There are 3 ways to turn a row about zero (a turn may also mirror it). The second row of each pair is the first, turned, with some noise. The first 27 pairs use one turn. New pairs use 2 turns, one after the other, and a turn may come again.
Some pairs, each with its turns in order after it:
[ -5 -52   7  22  -5   9  -5  51]
[ 12 -40 -38 -49   6   1 -21 -25]
mibeg

[-11  14 -21  -8 -31 -19   6  19]
[  9 -18  10  11  11 -19  -6 -40]
detep

[ -9  21 -10 -20 -14  17  -7 -17]
[-16  31   8   9   0  22   3   3]
mibeg

[ 11 -14   3   9 -16 -26   5 -17]
[-22   4  10   6 -25   8  12   3]
gured

[-56  14   6  12  -7  13  -6 -10]
[  4 -24  -6  24  20 -47   5   4]
gured

[-10   4  27  -3 -24  44  -3  -6]
[-18  17  -9  -5  36 -30   0  19]
gured

[ 9  4 11 14 18 -6 -4 -6]
[  7  -2  26  -2  -7   0 -12   2]
gured

[  2  37  11  -1  10  50   0 -13]
[ 14   2  -6  -6  38 -15 -30  34]
gured

[-26  16  41 -27  51  10 -10 -21]
[-10 -12  -7  -7  21  44 -30  51]
detep

[  9   2  -7  24 -32  14   4   7]
[ -7  15   1  -4   6 -22  33 -19]
detep

[  7  18 -56  -9   9  -5  -6   1]
[  6 -49 -11   7 -22 -17   1 -10]
detep

[ -1   4 -24  11   1 -50   0  -3]
[ 14  -5 -28  32 -16 -16 -23 -17]
detep

[32 -7 14 27 30 -9  9 46]
[-38  31  11   8 -34 -36 -23  16]
detep

[-20  -7  -2  16  -2  -5   1  -9]
[ -7  -9   6  21  -4 -15   7  -9]
gured

[ 34  -4 -42  -5  56 -33  -5 -16]
[ 11 -31 -34  26 -61  -5 -18  31]
detep

[  2 -29  -9  14  13 -23  22  39]
[-13   7  -3   6 -17  13  -6 -56]
gured

[-33   8 -19   0 -13  15   8   0]
[  2   5  12  13  -2  36 -17 -11]
mibeg

[-12   1  30  22 -33 -21 -11 -31]
[-26  -3  24   9 -24 -35  18  26]
gured

[ -7  -2  -5   8  24  14  21 -13]
[ 23 -11  10  13   9  14  22  -4]
mibeg

[-5 34  4 22 27  2 36  1]
[ 23 -16  30  17 -25  13  18  25]
mibeg

[ -8   4  -8   3   7   4 -31 -34]
[ 23 -13 -33 -10  12   6   9  18]
detep

[ -9   6  45 -16   7 -25   4  -1]
[ 25  10  -5   6   4 -35 -22  30]
mibeg

[ 54 -32  -2 -22  -3 -12   4 -20]
[-31  -3   2 -14  43 -37  23   8]
mibeg

[  9 -11  20  22   0  17 -10   3]
[ 15   8   2 -26  -5 -10  13 -15]
mibeg

[ 10  -5 -12 -18   4  50  -8 -13]
[ 7 11 -5  4 49 16 -1 24]
gured

[-49  14  -8 -21   3  -5 -56  15]
[ -2  36 -52  27 -33  16 -28 -11]
mibeg

[  7  -4  13 -24  -4 -26 -31  -6]
[ 38   2   2  10  13  -7 -19  16]
detep

New pairs, each followed by its turns in order:
[  2 -12  23   3   3   6 -19  -2]
[ -1 -15   2 -26  -4 -10 -13   6]
gured gured

[  0   1  -5 -18  19  -6   2  -1]
[  1 -22   0  -1  -7   3   4  -1]
mibeg mibeg

[-15 -31   1  19 -56   1  -6  31]
[ -5  32  27  38   6 -29  20  30]
detep mibeg

[  8  14 -16  15   7   4 -22   1]
[  6  27  -2  -9  -9   1 -19  12]
gured gured

[ 21 -25  12 -21   7  11   0  -8]
[-13   9  32  -2  13 -14   7   4]
detep detep

[ -8   7  24  13   1 -20  -3 -11]
[  2   2   1  -2   5 -22 -32   3]
gured mibeg

[-10 -15 -35 -13  16   8  -7   2]
[  2  -8   4  33  23   5 -11  -4]
mibeg gured

[  3  -4  42   8   0   8 -12   2]
[-31   6   4   3   1 -13   4  26]
mibeg mibeg

[-19  -3   6   0   3   9  21  -2]
[14 13  2 -1  6 22  1 -6]
detep mibeg

[ -3   9  -7  13  -8  23 -10   5]
[  3  -6  -2  18  20   4 -10  10]
detep mibeg

[ -2  13  18  27 -10  56 -20 -44]
[  8 -45  -3  21  22  43   4  45]
detep mibeg

[ -2  -5   0  46  21 -18 -30   0]
[  4  15  28 -25 -17 -40   2   2]
gured mibeg

[  2  20   6  27 -12   8 -12 -27]
[-2  9  9 31 30 13 16  7]
mibeg detep

[ 46  -2   4 -20  -2 -13  -3 -11]
[  5 -33  -6 -11 -17 -15  -5 -31]
mibeg gured

[ -5  14 -56  16  13  12  27   0]
[ 41  -7  15 -27  23  22   2 -29]
mibeg mibeg

[ 42  36  54   0   0  10 -15   5]
[-31  27 -35  -3 -13  -5 -27  52]
gured mibeg

[-38 -20  -5 -18  -9  -7   3   7]
[ -4  11 -17   3 -16  -4  33 -27]
mibeg mibeg

[-16 -34   6  49  49 -11  26  -4]
[  3 -52 -11 -24  40 -18  26 -36]
detep detep

[ -7 -26 -23 -15 -21 -26   6   1]
[-12  -5  -7  -3   0  23  26 -35]
gured detep

[-17   2   1  -3  45 -14  -1 -10]
[ -7  22   4  19 -25  19 -25  -5]
mibeg gured

[  1   6 -13  -9  34 -13 -18 -18]
[ 12   2   6 -24 -24 -26   0 -12]
detep detep

[  8 -39  -2  12  -6  20 -53  -6]
[-23  17  25  55  21  11  18   3]
mibeg mibeg

[-10 -20   4  21   3   3  -9  24]
[ -4 -14  15   6 -17  -6  -9  26]
gured gured

[ 29 -15   2   2 -19 -11  55   8]
[-19  28 -15  21  41  10  31  -7]
detep detep

[ -4  -2 -28  33   9  -6   1  -8]
[ 18 -21  -9   7 -11   3   8 -29]
detep detep

[  5  -9 -49 -28  21  56  37  -7]
[-61  -7   6 -37 -33  39  18  13]
mibeg detep

[-56   5 -56   0 -33  12   9   7]
[ 31  41  -2 -17  -2  29  26 -55]
mibeg mibeg

[-40  -7  -1  -3   1   4  28  -9]
[  5  12  -7 -26  -6 -11  38 -17]
mibeg mibeg

[ 34 -23 -16   4 -15   5 -27  -5]
[ 10  -1  24 -17 -21  32   7  25]
gured mibeg

[ 14  -1   0   4  26 -10   3   1]
[ -4  12   8 -15  13  -5  10  16]
gured gured

[  1 -15  11 -45  -8  56 -41   3]
[ 12   2 -31 -29  40 -11  -5  60]
detep mibeg

[  0  52  23  -8   8 -33  56   2]
[-33  37 -57 -41  17   0   2  -6]
detep detep

[  2  20  16 -23 -10 -23  11   4]
[-13  29 -23 -10  -1  -3  -1  18]
detep detep

[-30   0  56  11  49  -6  19   9]
[ 54  19  -8  19  11  39 -31  34]
gured detep

